All rows are made from the same 12 directions, up to rounding. Whole rows:
In the rows, zero is written as 128.
[[144 160 148 140  97  93 117  81 162 124 114 112 142 147 167 115 154 156
  140]
 [120 164 153  96 119 131 124 150 158  61 132 114 148 122 146 110 153 183
  110]
 [126 118  96 126 120 131 130 142  92 151 119 175 128  98 114 120 144 133
  148]
 [158  62 169 117 234 186 125 172 165 162 166  82 182 107 127  92 118  75
  148]
 [132 168 190 157 147 109 143 148 146 134 146  58 184 151 132 117 137 118
  130]
 [145  60 139 117 200 143  78  75 156 159  91 119 109 106 163 100 118 109
  135]
 [157 136 191 124 150 147 135 150 180  91 115  93 165 122 176  82 144 164
  142]
 [152 100  92 107 147  88  79  65 137 171 199 132 109  91 191  88  81 119
  102]
 [114 108 131 128 180 132 105 109  98 135  52  91  48  81 130 153  97 123
   84]
 [132 116 135 113  65 128 138 114 169 147 151 162 167 172 118 120 188 116
  202]
 [156 113 101 123  68 128 172 130 160 135 182 172 138 154 167  92 126 118
  193]
 [145 121  82 146 123 129 171 140 113 172 130 157 100 142 127  97 153 100
  163]
 [164  99 121 129  93 156 140 137 128 120 129 151 137  72 151 165  73 139
  153]
 [149 139 111 135  87 111 158 122 142 137 175 129 120 143 156 119 108 118
  141]]

The start of a row, then its end:
[184 105  65 161 161 130 158  80 158 159 144  89  99 134 169 150] | [ 70  75 134]
[103 147 146 127  72  99 101 122  83 140 120 183  77 135 119 106] | [142 163  91]
[145 158 152 151  79 114 146 136 131 108 140 124 169 117 153 144] | [100 155 143]
[ 82 133 155 123 110  83  86  82 105 144 107 109 103 129 117 157] | [117 122 108]
[163 113  90 127 101 124 121  84 159 150 158 159 139 142 147 126] | [136 121 152]
[149 133 161 131 125 142 107 154 122 137 161 142 167 110 115 122] | [130 148 103]
[179 143 146 142 101 110 147 102 164 167 132  93  79 132 176 101] | [143 127 128]
[130 114 163 119  50 141 100 116 113 118  81 185  90 106 122 157] | [127 174 121]
[ 82 135 132 122 164 124 112 115 122  73  73  86 154 114 116 181] | [105 135 127]
[104 135 160 117 119 103 117 109 140 149 142  88 108 155 116 133] | [144 103 118]
[123  80 105  98 104 105 127  89 137 151 121 139 130  67 185 124] | [102 116 213]
[ 97 121 141 121 135 136 119 146 124 104 143 147 177 151 105 125] | [129 126 140]
[127 139 127 141 151 127 149 154 119 129 149 108 141 132 127 119] | [113 113 123]
[156 145 174 160  88 121 149 144 132 128 135 139 140 137 165  97] | [111 151 140]
[141 140  95 131 140 162 153 144 155  66 130 133 141 160 123 142] | [122 141 115]
[121 155  87 154 107 115 101  68 122  65 108 177  59 206 137 138] | [ 88 165  38]
[169 133 104 162 133 156 130 146 101 135 120 169 125 116 114 135] | [115 147  94]
[120 111 171  98 129 118 108 126 146 153 139 106 140 105 139 106] | [153 123 152]
[100 131 100 120 126  90 123 105 106 143 145 133  94 134 140 109] | [117 114 121]
[120 139 166 152  94 123 141 139 122 121 118 131 160 147 122 141] | [119 131 153]
[ 79 117 167 102 172 150 173 176 145  52  65  70  95 121 157 107] | [109 129 155]
[106 101 197 144 118 152 133 133 136 120 101 131  47 212 113 112] | [109 104  94]
[135 140  96 138 106 135 139 135 111 102 133 168 103 139 129 129] | [107 149 101]
[ 93 123 129  97 149 103  95 120 115 129 180 102 132 107 124 136] | [ 92 113  93]
[122 115 121 106 157 140 137 155 130 149 147 139 110 138 120  73] | [171 114 134]
[137 164 135 186 140 119 162 135 129 128 137 111 141 207 120 113] | [125 107 114]
[161 134 123 130 144 127  81  80 144 131  56 154 126 103 154 102] | [187 185 122]
[128 155 121 170 132 100 123  98 125 160 136 127 156 193 106 125] | [155 106 125]
[117 136  95 126 136 121 158 155 100 143 148 121 104 116 118 124] | [121 106 126]
[127  80 160  90  91 128  69 103 114 165 109 183  99  71 137 115] | [140 154 136]
[155  87  86 114 146 138 125 117 139 133 143 157 168  73 172 112] | [100 130 179]
[123 119 144 173 144 148 117 116 117  84  88 149 137 171 124 152] | [ 70 136 102]
[106 105 121  99 158 130 106 120 124 146 112 126 104 116 112 119] | [157 115 128]
[118 153 147 172 157 105 105 112 103 140 119 132 132 178 118 102] | [128 129  83]
[104 147 127 109 132  87 142 128 132 159 128  93 160 108 139  99] | [187 116 191]
[191 176 137 109 176 136 129 164 172 134 197  62 148  93 151  82] | [171 156  66]
[158 105 103 146 159 150 125 103 137 148  73 146 102 132 135 117] | [151 125 139]
[ 90  87 153 120 124 160 113 128 134  92 121 154 129 181  92 158] | [ 97 107 126]
[153  91 141 108  99 145  94  87 167 136 144 137 122 127 132 159] | [116 124 125]
[ 89 142 127 138 182 142 148 154 126  76  84 110 144 169 109 119] | [141 125 131]
[176 158 127 164 157 140 118 128 121 146 116  97 129 110 112 159] | [129 140  69]
[135 136 150 154 104 125 126 127 124 145 146 142 145 165 110 132] | [129 120 122]
[125 112 110 102 182 156  90 119 149 100 146 155  79 181 115  81] | [147 137  49]
[119 126 110  91 109 143 157 160 138 101 154 126 103 115 128 130] | [127 128 133]
[ 85  99 118  89 147 115 132 120 133 145 127 117  78 140 132  93] | [150  93 153]
[101 133  97 101 131 137 119 145 109 117 100 175 133 123  94 112] | [194 152 141]
[ 87 112 137 105  73 122  91 119  91 138 113 181 123 113  81 168] | [141 138 134]
[103 127 125  83 132 130 135 126 158 111 119  80 115 119 116 155] | [159 115 145]
[ 86 120 144 112 111 109 131 150  92 118 129 131 143  82 138 132] | [ 91 131 158]
[120 110 191 124 194 162 104 173 116 133 117 115 107 128 107  85] | [136 129  74]
[129  75 145 128 142 156 113 101 155 111 119 109 143 129 131 183] | [ 63  98 142]
[106 133 143 110  85 151 161 143 155  62  99 127  77 171 125 147] | [126 140 127]
[125 130 138 117 133 107 107 101 158 151 185 119 132 180 130  92] | [151 107 112]
[135 118 103  87 122 127 121 129 136 118 149 147  99  88 162  95] | [130 152 123]
[ 66 106 119 100  84  95 105 101  85 173  98 160  97 117  86 153] | [163 105 168]
[126 157 130 114  95  98  99 149  87 198 195 157 166 100  80 116] | [189 134 113]
[136 145 162 144 124 141 154 145 158 119  94 120 151 171 124 103] | [186 136 164]
[112 144 171 152 146 107 137 161  80 134 104  92 130  75 146 125] | [ 82 136 120]
[ 69 162 112 126 171  89 105 127  95 112 140 131 155 161 107  94] | [151 132 101]
[148 152 109 113 134 137 131 130 158 119 150 101 146 129 113 146] | [163 134 113]
[203 122 138 132 114 153 123 117 170 166 123 182  63 164 161  32] | [207 161 107]
[180 123 128 149 109 136 124 110 156 156 137 171 158 150 149  89] | [163 143 154]
[ 94 149 151 140 142 105 134 148  86 149 102  92 122 108 104 142] | [132 115 124]
[133 116 133 140 148 153 127 126 144 125 133 112 145 161  96 162] | [119 101 118]
[ 71 143  79 139 170 119 180 200  69 141 178 128 194 145  67 124] | [131  70 167]
[188 143  80 158 170 167 168 131 152 127  88  35 178  64 103 252] | [111 103 146]
[125 143 100 143 164 130  98 116 129  96 147 158 200 162 112 123] | [132 146 106]
[115 119 138 118 116 145 144 148 115  82  95 105  98  79 139 180] | [ 64 140 121]
[185 114 134 151  91 158 103 123 121 150 131 172 156  93 114 172] | [109 152 114]
[119 111 118 133  98 128  83 105 104 137 128 207 173 136  98 141] | [137 146 137]
